There are 4 ways to turn a row about zero (a turn may also mirror it). The second row of each pair is the first, turned, with some noise. The first 28 pairs use one turn. New pairs use 2 turns, one after the other, and a turn may come again.
Some pairs, each with its turns in order after it:
[  0 -10  29   3  -8  -3]
[17 13 -1 21 -3 14]
E

[-12 -22  -8  12 -24  -4]
[  2 -23   4  18  19   5]
Q

[-31 -16   7   1 -36   6]
[ 18 -23  24   9 -28  13]
E

[ 22  -4 -22  17 -23   4]
[-20  -1   0  17  24  28]
Z

[-3  5  0 23 15  4]
[ -8 -25  -8  -7   8  -4]
Z

[  3  53 -34 -11  14 -24]
[-23  -7 -41 -43  -9 -27]
E

[-17   5  48   4  -9   4]
[ 25  28  -2  11 -34  20]
E

[10 27 -3 12 16  5]
[10  0  5 14 28 -7]
N

[ 2 35 23  7 21 -8]
[-11  34 -29  -9 -12   3]
E

[-10  -3  20  27  15  19]
[-21  24  10  21 -10  16]
E

[  2   8  -3  -7  26 -33]
[  8 -23  22   4 -32  -8]
Z

[  1  24 -15  -7  12   6]
[-24  12  -2   0 -14  -2]
Q

[  9 -17  14  19 -41  15]
[13 -2  9 18 48 -2]
Q

[ 20  27  21 -12   0 -28]
[14 36 11 21  5 15]
N

[ 15 -13  17  23   0 -15]
[-14 -12   8  13  21 -27]
Z

[ 18  10   2  15 -19 -14]
[23 17 -7 -3  5  0]
N

[ -8 -27  -6  11 -24  -2]
[  9 -23   8  20  16   3]
Q

[ 27   7  30 -16  31   9]
[ -5  -1 -25  20 -26 -31]
Z

[-21  10 -10   5  -6 -43]
[ -6  28 -19  26 -14 -15]
N

[ -9 -19   1   3 -13   4]
[-5 19  7 -9 18  0]
Z

[  7  -5 -19  -1 -15  25]
[  9 -26 -19 -12   0  10]
N

[-3 -6  6 38 11 -4]
[ -6 -14  22 -27  15   1]
Q

[  9 -21  13   2   2   1]
[ -2   4  19 -22 -12  -5]
N

[-21  -3 -44 -58  -6  -6]
[-10  -7 -29  50 -45  -2]
Q

[-8 -9 22 27 41  6]
[  6 -13  25 -41 -10 -17]
Q

[ -4  23 -14  11 -16  40]
[  8  -1 -35  -8  21  29]
Z

[ 3 32  6 -7 21 12]
[-17  28  -7 -24  -5  -2]
E

[ 18 -10 -20  24  -1  12]
[ 22 -15  -9 -19   5 -18]
N

New pairs. What belongs after each?
[-29 -27  24   3  -6 -34]
[-7 42 34 14 -6 12]
Z N

[-12  14 -12  13 -15  27]
[  7 -21  18 -24  -9 -11]
Q Z

[ 14   5  11   5 -11  -2]
[  9 -19   3  -3   8   1]
E N

[ 49 -24   7 -11   1  31]
[  2 -19 -44  -5 -34 -29]
E Z

[  7  30 -26  17   1   2]
[ -9 -27 -13  19 -12 -17]
E Q

[  5 -17  20   0  24  11]
[  9 -24 -14   1  -9 -25]
Z E

[ 11  19 -39  -2  29 -17]
[-23  -2  -6  38 -34 -20]
E N

[-13 -11 -14 -22 -14  12]
[ -1 -18  12  25  12 -13]
N Q

[-12 -22  -1  -8  29   1]
[ -2  24  19  13  14 -10]
Q Z

[10 30 10 13 -1 10]
[ -5  13  13 -23 -24  -2]
N Q

[  0 -26  30 -29 -20 -18]
[ -4  -5 -27  -9  25  44]
N N

[23 -4 10  1 41 33]
[  3  10  39 -22   8  36]
Z Z

[ 41 -19  20   8 -21 -29]
[-22  37  -3  -9  22 -38]
Z N

[-16  -9  31  -9  -9  13]
[20  8  9 33  0 -6]
Z N

[  3 -27  15  -4  25   6]
[  1  23  11   8  28 -14]
E N

[-12   3  10  -1 -39  15]
[-14  -6  30 -28   2 -13]
N E

[ 5  5 -6 24 -1 10]
[  1   4  -8 -24   6   3]
E Z

[-20  25 -23 -35 -10 -23]
[-17 -19  -6  -9  41  24]
N Z

[  2 -30   2   3 -20  -9]
[ 22 -18   5 -22   1   0]
N E

[ 16  -2  38  16 -26 -16]
[-27  27  34   9  14  -8]
E Q

[-10  16 -27  -2 -21  26]
[-27   7 -19   9   5 -38]
Q N

[ 25  16  18 -19  19   1]
[  0  -7 -29   6   7 -30]
N Z

[ 30 -27  24  -6  -5   8]
[ -6  31  22 -28  -5 -10]
E Q

[ 13 -13 -27 -19   9 -28]
[  0  -2 -14  16  20 -34]
E E

[ 10  11 -17 -24  -9   7]
[ -1  -7  19   9 -18  17]
E N

[  0  -9 -12  19  17   3]
[-13   0  -1  23 -19  -8]
E E

[ 15   2  27   8 -16  38]
[ -5  14  -3 -35 -29  19]
Q Q

[  5  -9 -35 -13   4 -10]
[ -8  10  18   6 -30 -16]
E N

[ 19 -27   5 -25   7  26]
[  5   5 -43   9   6  29]
Q E

[ 21  -8   8 -30 -12  -9]
[-11 -17 -19  21  15  17]
Q Z

[-30   2  -1 -13   1   8]
[  3 -26  -2  13  -1 -16]
Q E

[ 15  -5 -28  -5  -7   3]
[-23   8   7  13   9   7]
N Z

[ 12  29   8 -26  14   8]
[ -6 -35  -1  -5  11  24]
Z E

[ -6 -23 -12  15 -14 -50]
[-15 -27   0  39  33   4]
E E

[  6   8  -8  13  44 -27]
[-15  -6 -12 -13  -9  43]
Q N

[ 25   8 -22 -12 -15  32]
[-1  4 28  2 40  6]
N E

[ 36   1  11 -11   1 -28]
[  1   7 -40  18   4  16]
Q Z

[-35   5 -19   0  22 -26]
[ 21 -32  31   8  -2   0]
Q E

[-24 -25   5 -14   0  -9]
[ 10  -4 -22  15  12  20]
E E

[ -1  19  31 -12 -36  -1]
[-2 35  6 36 10 -3]
E Q

[  5  -5  -7 -12 -46   6]
[ -8 -17  29 -31  21   7]
N E

